The rows come from 7 hidden closed curves, with some noise, and rows from the same curve form a group. Each curve winds through 8 dimensions. The rows are also pushed far along 5 directions, which tell nothing about the answers.
In the rows, zero is written as 128.
Known rows, each followed by its group:
[147 131  98 217 132 140 102  88 119  50 100 143 109 113 126 125 138 121
 167 109 116] -> D
[170 199 109 119 168 114 160 108 143  92 108 126 130 110 143 171 146 174
 160 143  98] -> N
[148 176 108 141 133 152 190 182 135  61  90 146 137  85 156 150 113 156
 100 155 151] -> P
[115 109 179 143 103 155 109 164 116 135 120 134 132 146 151 113 117 132
  84 114 171] -> T
[167 117 129 168 143 128  94 144 115 100  99 145 151 158 172 102 138  99
 104  83 103] -> W
[125  94 164 180  76 115  51 120 107 135 122 109 133 165 148 115 145  78
 124  76 135] -> K
[ 93 141 151 156 155 146  93 168 128  56  90 130 119  71 121 139 121 153
 176 161 150] -> D
[ 89  94 141  64  92 116 121 162 130 187 143  82 137 111 100 147 122  79
 110  99 126] -> T
[118 140  78 119 160 137 169 143 124 114 120 173 137  83 141 134 131 159
 114 164 125] -> P
[141 123 122 175 143 115 102  84 100 128 120 112 132 146 135 150 136 123
 139 102 108] -> N
[141 135  65 114 196 115 117  44 138 121 124 127 111 119 114 159 158 175
 192 119  96] -> P
[ 88 136 152  90  76 116 156 155 131 145 168 104 134 141  86  76 130 110
 102 156 154] -> N
[185 152 153 149  94 122 171  89 155 152 144 119 119 185 158 138 107 148
  85 128  94] -> D
[114  89 147 218 134 149  64 198  99  55  85 172 144 112 160  62 122  99
  82 104 137] -> P
[108 163 184 158 115 132  98 208 122  82 117 158 113  79 112  98 117 153
 114 166 163] -> W
[167 102 102  85 162 117 141  75 125 196 136 114 155 183 166 156 149 109
 110  59  81] -> P
[115 105 146 227 153 124  53 161  93  70  87 134 134 111 144 124 125 118
 107  90 144] -> T
[129 157 197 194 100 115 134 110 142 106 149 134 105 138 130 126 122 151
 135 148 138] -> D
[142 124 114 134 120 109  98 124 119 132 110 105 141 130 146 156 136 104
 135 105 103] -> N
[144 183 118 126 116 145 189 154 142  78 126 132 117 100  99 110 106 145
 127 186 117] -> D
[117  63 113 153 145 121  39  83 106 139 127 116 118 141 104 118 157  73
 171  40 129] -> F
[140 124 172  73  67 151 172 155 140 167 141  82 134 170 132 134  93 102
 111 145 152] -> K
[186 105 125 117 131 115 110  71 116 209 133 106 136 186 161 174 119 104
 129  90  74] -> F
[145 133  65 150 175 131 180 120 118 113 122 171 153 130 155 114 137 139
  74 117 106] -> W
[104 117 176 177 153 111  60 148 134  98 117 140 105  96 123 127 128 156
 142 120 143] -> K
[164  97 142 134 127 118  55  82 115 195 133 132 122 181 152 144 141 106
 143  74 115] -> W
[ 82 131  80  65 184 111 192 145 134 150 134 123 151  68 123 171 120 157
 126 177 108] -> W
[130  83 148 168 116 152  63 128 115  90  96 100 131 168 138  83 119 105
 121 101 113] -> N
[177 139 129 116 134 136 151  60 160 154 138 130 105 170 149 158 120 166
 156 134 115] -> F
[163 151 178 178  91 140 131 138 112 113 130 122 124 168 128 102 104 113
 106 138 128] -> D
[ 93  88  89 107 182 127 116 214  99 130  90 133 174  81 148 141 123  98
  67  91 136] -> T
[183 152 131 146 102 149 176 131 138 117 109 132 134 157 180 157 112 133
  94 119 140] -> P
[173 168 140 140 114 113 117  92 158 102 121 109 108 150 136 146 133 139
 182 138 109] -> T
[110 114 125  88 152 107 142 111 135 191 152 123 143 131 135 146 133 131
 115 126  86] -> W
[ 88 131 157 170 150 101  62 130 117  77 112 113 122  79 110 139 153 127
 191 124 115] -> K
[172 155 163 102  81 130 155 101 174 137 139 100 112 176 139 124 121 140
 124 131  93] -> D
[118 139 164  85 125 123 122  74 158 169 155  90  90 137  95 170 108 170
 209 184 129] -> K
[136 143  98 122 156 100 104  90 142 130 118 124 115 106 135 187 140 155
 201 149 126] -> T
[108 126 181  84  67 144 124 192 132 133 130  99 138 134 119  95 123  98
  95 122 149] -> N
[171 139 175 142 100 152 136 104 161 121 129 133 100 173 152 121 107 161
 131 139 137] -> F
[167 109 154 202 138 114  62 101 109 101 115 126 124 176 143  95 140 117
 111  61 113] -> D
[189 200 217 158  93 137 158  93 161 107 137 108  96 166 137 139 104 174
 149 168  83] -> F
[110 120 154 182 183 143  78 146 130  66  96 152 112 104 132 110 117 183
 134 139 141] -> K
[164 147  99 138 105 169 163 144 101 115 100 129 151 177 161 106 106 143
  62 156 143] -> K
[190 152 116 196 180 131 139  83 136  74  94 149 127 157 184 149 136 176
 113  91 107] -> P
[127 118  83 103 171 135 150 145 101 148 112 123 156 133 137 149 121 136
  87 115 149] -> N
[104 106 181 170  67 133 122 191  95 136 130 107 142 141 127 107  97  88
  53 120 168] -> W
[106 125 201 118  99 146 111 150 148 128 133 117 109 121 123 115 108 147
 140 162 124] -> N
[ 72 135 140 112 192 105  94 154 133  97 112 127 138  76 123 138 152 167
 157 141 125] -> F
[182 143 124  77 102 134 180  96 157 158 134  94 129 178 147 155 113 117
 144 133 113] -> K
[ 98 128 162 101 105 123 160 155 120 179 162 117 122 111 100 145  93 134
 114 179 151] -> P
[192 152 142 125  83 143 170 108 115 168 142 135 145 211 171 126 129 109
  94 113 153] -> T
[ 96  57 167  98 129 128  47  99 137 200 147 111 113 164 121 123 130 115
 151  91 139] -> K
[127  87 150 179 119 128  97 164 130 115 120 161 137 144 165  78 125 103
  60  85 124] -> W
[135  78  54  87 182 133 128 100 130 165 120 154 150 137 161 139 155 108
 118  64 115] -> T
[138 134  92 150 169 137 136 174  92 104  86 142 159  97 161 151 110 134
  95 146 114] -> P
[152 116 150  86 126 122 111  62 157 174 144  91 113 177 132 157 146 128
 167  80 113] -> P
[ 89 123 175  81  74  96 114 165 114 184 168 102 146 143 105 101 145  85
 113 127 153] -> F
[ 65 133 189  47  76 106 116 188 139 167 173 102 126 118  74  89 135 110
 142 165 183] -> F
[104  93 141 140 128  83  71  77 129 156 156  88 113 145  85 130 156  95
 152  54 120] -> D
[153 135 117 171 135 164 151 204 119  51  90 175 151 138 164  58 111 123
  55 130 159] -> W
[122 173  89  80 176 132 173 150 126 122 117 146 137  89 126 161 126 177
 149 188 155] -> T
[140 126 111 176 126 150 114 223 101  59  95 189 142 101 140  61 126  97
  70 109 175] -> W
[152 195 158 122  75 112 214 125 163 119 171 124 100 129  96 109 111 168
  97 179 118] -> D
[101 126 132 101 115 141 151 186 141 115 134 147 131  92 113  99 118 109
 122 153 146] -> P
[143 120  73 136 174 113 143 131  81 130 117 131 170 134 139 132 153  89
  92  66 118] -> D
[145 107 179 168 118 125  70 138 114 121 113 109 143 179 153  97 129  91
 109  83 108] -> W
[179 144  76 170 139 119 134 122 131  91  91 148 137 131 186 163 127 139
 125 126 134] -> T
[118 130 176 140  98 118 108 109 123 142 139  87 129 167 123 131 134 118
 125 108 138] -> F
[ 65 148  95  84 157 103 176 169 112 138 137 114 154  70 101 156 132 145
 108 167 146] -> F
[135 109  90 134 167 130 145  86 138 133 122 135 138 150 153 133 133 146
 112 114 101] -> W
[159 166 124 171 151 156 142 143 133  51  77 139 128 111 168 155 112 170
 143 163 129] -> D
[112 153 136 170 149 108 111 103 136  72 131 133 113 120 109 101 150 163
 159 144 130] -> N
[ 84 142 184 121  73 106 118 123 133 135 170 100 113 127  75 102 148 110
 154 133 152] -> F
[150  89  99 105 138 130  75 117  99 148 105 103 150 166 142 131 153  80
 133  47 140] -> F
[106  82 142 188 117 117  69 133 128 111 125 155 127 139 153  88 144 112
 104  90 150] -> N
[141 164 185 187 126 121  96 123 139 100 134 165  96 118 133 120 124 177
 156 166 137] -> W
[ 92 130 124  75 153 111  98 161 114 171 140 135 128  77  91 148 137 128
 151 141 138] -> W
[138 100  59  79 163 152 153 134  95 142 103  97 171 163 135 120 122 107
  85 105 117] -> N
[142 157  96 115 210 118 122  76 170  89 103 136 110  90 141 171 147 200
 197 146  65] -> T
[155 207 143 135 127 139 184 191 135  57 102 139 139 106 142 120 121 163
  93 164 136] -> N
[144 171 137 140 158 133 139  85 126  91 121  99 115 143 111 142 125 185
 166 161 116] -> N
[102 135  65  89 165 119 151 119 114 143 125 136 142  85 122 161 144 152
 141 156 120] -> K
[171 102  86  61 125 158 194  95 137 193 141 136 152 199 168 116 126 118
  74 102 114] -> N
[135 102 136 200 166 118  70 147 126  81  92 164 143 134 188 101 136 138
  96 100 108] -> F
[123 106 103  94  97 149 172 169 116 149 135 124 153 160 127  91 119  89
  56 105 176] -> F
[164 131 138 108  87 149 191 145 107 159 133  93 155 184 142 131  96  85
  78 123 137] -> K
[ 84 124 152  70 147 129 114 174 122 142 123 107 141  90 108 142 139 123
 138 119 140] -> T
[122  99 100 100 126 120 138 116 106 181 136 107 146 137 134 161 137 102
 100  83 138] -> D
[181 132  90  93 167 136 165  93 122 180 128 132 155 193 166 139 127 139
  83 104  97] -> P
[145 128 197 174  72 136 107 151 113 139 128 112 126 170 145 121 103 111
  86 118 152] -> N
[106 122 115 164 137 123 112 155  96  96 114 132 138  88 113 128 137  99
 129 110 137] -> P
[112 119 110 185 116 119 118 214 119  55  95 162 142  77 151 107 126  99
  89 117 179] -> T
[100 107  71 125 153 127 161 122  99 137 137 141 154 115 117 119 145 104
 103 108 136] -> W
[141 171 171 144  92  82 120  61 159 164 166 118  89 135 122 175 129 167
 194 181 109] -> K
[105 136 193 121  51 157 155 168 161 116 150 138 112 124 117  78 112 119
 109 162 142] -> D
[147 121 137 135 111 136 132  88 126 147 130 122 131 168 160 138 132 131
 131 124 115] -> K
[ 57 100 121  78 184 134  78 147 123 111 113 102 123  69  79 136 139 141
 188 136 138] -> K
[123 151 144  58 113 135 159 153 127 149 143  91 135 144  91 104 121 132
 107 145 124] -> P
[115 114  57 119 165 109 154 144 107 139 108 132 172 116 165 153 137 128
  74 115 122] -> F
[114  92  82 110 168 108 111 170 103 152  99 120 166  97 156 171 132  93
  94  82 117] -> T
[112 131 165 143 133 157 129 167 152  58 113 141 112 111 119  81 113 152
 133 152 151] -> K
[169  79  94 134 128 124 106  37 113 206 140 134 138 200 172 149 147 102
 125  67  92] -> P
[169 150  92  96 110 157 170 148 138 101 102 133 145 150 160 114 134 128
  98 121 140] -> T
[ 82 171 157 146 147 118 175 208 134  62 119 148 141  59 128 120 131 163
  91 160 159] -> D

New rows. What belongs after each?
[127  84 160 122 131 136  68  93 117 180 126 111 127 170 152 151 140 119
 139  75 135] -> T
[124  89  70  94 123 152 184 149 101 157 124 123 172 151 147 121 116  71
  83 116 145] -> K
[163 154 117 158 112 139 147 179 114  84 107 143 143 143 138  87 121 118
  58 112 144] -> K
[ 73 103 133  98 105  85  95  99 123 188 177 106 119 127  80 130 154 100
 170 123 158] -> F
[114  78 190 172 101 157  91 145 111 119 123 127 142 179 154  73 119  89
  98  98 140] -> K
[ 98  74  89 153 161 133  77 122 119 102  98 118 131 103 123 131 139 104
 131  73 114] -> F
[148  93  65  76 184 127 122 116 119 161 110 123 157 141 150 145 150 105
 111  59 100] -> K
[158 166 193 137  72 108 128  84 174 131 141  86  91 141 131 170 120 153
 171 146  92] -> T
[199 142 110 159 126 135 139 140 119 106 107 157 131 150 167 118 113 126
 103 124 124] -> F
[ 58 118 145  72 149 124  97 136 129 131 130  87 132  95  87 130 147 135
 172 139 126] -> W
[108 122 117 133 168 150 132 178 143  71 101 168 133  90 142  93 131 154
 100 127 135] -> T
[179 144  69 118 195 131 158  84 143 107  95 133 139 141 171 171 146 160
 131  85 100] -> P
[ 94  72  73 133 150 114  77 120  96 148 108 113 148 113 135 162 139  87
 151 101 143] -> K
[ 57 108  89  49 174 140 140 167 108 134 118 101 164  91  95 124 144 117
 125 130 138] -> W
[143 120 104 142 152 144 148 185  84 116 116 149 153 128 122  99 113  91
  70 101 153] -> F
[126 121  95 119 127 129 153 152 129 122 121 120 142 117 122 119 117 104
  95 126 104] -> F
[153 131 149 138  93 147 118 116 150 111 124 113 114 169 126  97 121 124
 117 115 119] -> T
[112 129 112 143 146 116 116 107 133 102 129 127 119 122 112 125 144 138
 154 124 148] -> F
[ 84 154  83  82 145  88 169 170 140 122 141 139 130  30  97 169 139 127
 165 171 148] -> T
[136 109 135 194 181 120  87  96 114 104 111 138 125 141 148 133 140 147
 123  77 121] -> P
[145 185  94 122 148 109 199 118 117 108 133 121 137 110 118 167 137 149
 138 146 147] -> D
[163 155 186 204  90 118 121  70 156 103 147 134 100 178 141 101 132 151
 126 127  95] -> W
[175 188 164 174  77 138 161  86 153  89 139 119  92 148 112 125 108 146
 166 178 104] -> D
[149 126 175 163 120 119  55 108 126 146 130 141 107 150 139 130 134 136
 154 111 127] -> W
[158 167 179 151  75 122 165 142 132 108 133 100 133 157 142 122 111 117
 111 153 112] -> W
[ 76  97  99  95 172 119  94 144 123 154 129 146 122  70 105 149 135 141
 154 136 151] -> W
[ 93  98 147  53 126 116 158 169 107 211 169  94 150 132  88 121 107  89
  87 127 132] -> P
[153 172 154  79  95 129 164  72 160 160 159 102  97 158 110 159 115 164
 203 196 137] -> W
[118 148 116 146 121 122 156 149 118  89 127 141 146 125 133  98 151 125
  97 119 153] -> F
[121 134 103 130 189 112 104 124 111 126 110 126 143 111 131 151 134 146
 146 137 100] -> K
[ 96  91 196 128  66 162 127 192 103 142 136 119 150 170 137  71 108  86
  70 127 192] -> W
[ 83 121 169 140 121 114  84 144 145 101 142 149 104 100 110  95 145 149
 163 144 172] -> F
[ 76 103 152 175 134 144  71 155 115  73  99 129 126 102 132 111 122 140
 153 159 154] -> K
[165 127 157 193  87 129 137 126 108 129 119 113 137 175 169 141 102 117
  76 118 129] -> W
[179 146  57 111 171 128 150  73 137 121 112 120 129 136 129 156 134 134
 161 121  71] -> D
[ 85  94 126 148 158 156  99 201 112  77  93 138 133  93 120 101 103 134
 103 140 180] -> K
[116  65 129 168 104 145  67 114 101 145 124 123 118 144 116 115 119  83
 128  85 144] -> D
[225 173 114 182 133 147 190 127 110  98 111 157 139 180 172 120 103 137
  73 125 123] -> F
[139 119 109 165 169 130 130 161 110  98  98 151 154 109 160 137 125 104
 105  99 119] -> P
[145 110 150  96 117 101 111  64 142 206 160  93 112 162 121 186 134 102
 185  92 126] -> T
[109 172 160 151 121 117 115 172 130  75 129 130 108  86  83 100 127 151
 131 157 147] -> K
[117  72 162 166 105 146  57 113 108 145 123 128 129 156 143 109 136  80
 137  78 124] -> D
[144 136 106 101 116 123 177 114 128 163 142 104 130 127 114 168 119 111
 117 114 124] -> T
[ 95  80 190 120  81 114  44 135 136 164 150 108 106 156 110 101 127 103
 154 115 174] -> F
[133 173 194 139  54 134 156 192 143 110 148 124 107 129  97  88  91 130
  90 180 159] -> W
[101 144 121  39 121 114 160 131 148 163 145  80 127 106  93 169 135 131
 157 139 142] -> D
[ 94 149 108 101 150 133 142 141 109 112 112  93 129  79  94 173 113 154
 171 189 143] -> K
[205 144 169 196 108 140 106 105 118 108  96 133 133 200 208 149 127 136
 118  92 144] -> T
[ 98 122 204 110  95 124 153 146 154 159 177 134 113 136 108  96 118 131
 107 137 149] -> P
[122 140 152 158 167 113 119 100 130 114 133 129 113 119 120 144 135 167
 145 121 123] -> P
[176 121  70 207 177 137 104  73 136  51  70 135 122 127 173 156 134 153
 142  90  77] -> F
[143 196 132 120 145 133 185 122 174  64 128 151 105  96 120 122 137 190
 157 175 119] -> P
[ 86 144  99 134 162 128 171 174 135  76 116 144 141  64 118 116 126 149
  96 157 115] -> F
[127  96 133  43 125 144 145 102 148 190 152  98 127 165 114 130 123 110
 148 116 123] -> K
[ 49  97  67 112 182 110 124 133  96 127 137 131 144  61  76 128 158 106
 145 112 136] -> W
[116  83 135  70 100 133 109 145 107 187 143  74 144 165  92 117 122  57
 113  78 144] -> P
[180 151 100 152 134 150 148 155 152  52  75 144 137 133 184 114 119 155
  94 134 106] -> F
[ 69 124 109 100  98 143 156 181  93 132 138 109 147 102  78 106 111  95
 114 175 174] -> K
[121  80 109 106 161 124 103 128 113 185 130 127 136 132 128 149 113 109
 121 106 129] -> F
[157 113  56 106 156 128 144 122  85 157 118 118 151 137 121 155 130  89
 115  87 138] -> F
[125 131  54 128 186  98 143  97 127 101 119 125 136  99 117 154 162 130
 142  83 119] -> D
[148 171 171 202 116 132  83 136 120  47  95 113 117 135 129 114 128 147
 144 136 125] -> T
[145  93 119 138 122 125 139 125  90 194 140 129 155 167 151 138 117  86
  66  84 121] -> F
[ 85 141 141 121  84 150 140 225 141  61 113 136 118  76  99  81 108 134
 105 177 196] -> K
[169 181 134 188 144 144 131 153 137  32  76 151 127 106 169 134 120 162
 139 159 112] -> P
[ 92  61  99 114 194 106  61 156  74 171 116 139 174 120 145 123 162  77
 102  49 129] -> F
[145 147 101 106 143 118 165 101 142 159 150 151 124 135 134 135 128 160
 121 155 115] -> K
[129  85 128 116 147 106  83 107 134 178 133 130 143 157 162 127 141 110
 123  93  92] -> F
[ 98 104 145  86 129 112  58 124 128 159 133  96 123 123  98 129 151 113
 162  96 123] -> K
[117 108 165 197 140 115  78 111 105 114 121 125 140 149 149 112 144 117
 112  87 102] -> W
[161 132 165 132 126 135 103  81 135 155 130 137 126 186 172 134 143 150
 144 114 123] -> T
[178 151 111 131 125 145 144 174 111 122 100 151 151 143 168 121 120 127
  62 115 130] -> W
[125 104 129 126 111 154 129 174 129 105 118 147 139 122 129  77 130  86
  95  97 124] -> N
[178 199 173 188 115 113 132  90 146  90 119 118  99 130 148 178 114 186
 171 176  99] -> N
[ 97  95  91  95 188 120 109 130 124 142 119 138 134  88 126 150 140 144
 142 114 130] -> D
[110 148  60 100 166 114 198 148  99 135 131 115 157  89 101 156 120 120
 106 154 122] -> W
[162 194 196 111  87 122 193  97 153 149 161  85 104 157 111 168  91 163
 168 206 116] -> K
[178 177  56 152 197 119 137  67 113 101 108 154 124 116 137 172 149 173
 175 137 102] -> W
[192 195 116 168 145 147 166 136 143  38  87 151 134 141 170 106 130 173
 104 149 100] -> W
[ 70  50 124  95 111 148 117 169 104 166 133 112 150 125 118 112 118  66
 104  99 176] -> K
[126 121  77  89 138 132 155 128 112 170 136 133 137 115 116 147 111 122
 131 166 121] -> P
[122 165  94 114 201  89 152 104 125 127 124 117 132  79 121 200 140 180
 159 145 104] -> D
[111 157 150 106 153  91 141  96 152 139 145 111 125 107 128 174 154 160
 167 130 109] -> D
[ 95 127 111 118 163 149 173 164 111 118 138 156 129  80  92 110 116 132
 110 149 143] -> N
[159 155 126 124 109 150 163 138 128 136 124 139 130 156 146 123 113 153
  77 144 140] -> W
[148 115  89 140 140 100  91  58 107 141 125  91 135 155 121 158 159  92
 168  68  98] -> F
[103 109 149 176 128 117  56  94 110 121 133 129 104 124 106 138 147 122
 190 107 175] -> T
[144 105  97 191 150 165 120 163  96  72  77 170 157 121 183 108 127 110
  82  97 127] -> D
[107 141 181 137  76 131 121  88 157 131 170 132  80 132  87 107 132 150
 176 159 157] -> T
[112  92 152 122 139 105  66  84 109 198 145  88 124 150 109 169 133 103
 162  88 117] -> T
[ 78  75 140  90 145 123 120 194  94 169 142 108 156 117  94  98 112  79
  75 102 141] -> P
[149  97  87  81 147 119 103  95  99 177 116  80 155 170 138 170 152  83
 142  50 135] -> D
[176 185 187 114  95  91 157  62 135 202 186 114 108 185 126 163 123 155
 168 172 120] -> F
[126  59 146 182 134 129  46 103 110 133 132 148 119 168 135  79 142  92
 126  58 140] -> D
[148 164 209 133  82 109 136  88 140 157 178 111 107 175 112 119 132 132
 160 144 130] -> D
[130 100  94 138 135 122 121 117 120 148 130 135 131 117 127 142 120  97
 131 118 107] -> N
[134 166 111 116 174 110  95  92 153  95 100 124 112  92 143 183 147 193
 213 168 106] -> T
[123 168 148  91  61  96 181 136 120 189 175 101 132 125 101 161 122 103
 127 167 144] -> T
[ 90  93 135 184 166 127  76 128 134  72 105 132 129 117 133  97 140 139
 121  98 115] -> W
[ 68  98 111 140 186 101  65 105 106 114 114 109 132  74 108 161 161 130
 186 104 110] -> W
[163 149 121 146 132 119 153  90 130 135 141 123 115 153 122 143 116 141
 135 137 128] -> D
[150 153 117 170 164 127 101 108 126  72  84 108 123 108 142 172 130 153
 169 127  95] -> D
[139 132  75 143 169  97 109  95  97 132 117 131 147 114 140 172 162 108
 164  93 120] -> T
[119 129 132 163 133 136 153 150 121 113 138 173 136 129 136  83 126 135
  78 136 142] -> W
[137 126  91  81 183 113 108 103 149 130 107 123 129 104 145 182 154 138
 195 106 119] -> T
[114 148  85 103 153 130 134 138 121 114 117 132 123  78 103 145 118 149
 168 189 117] -> P
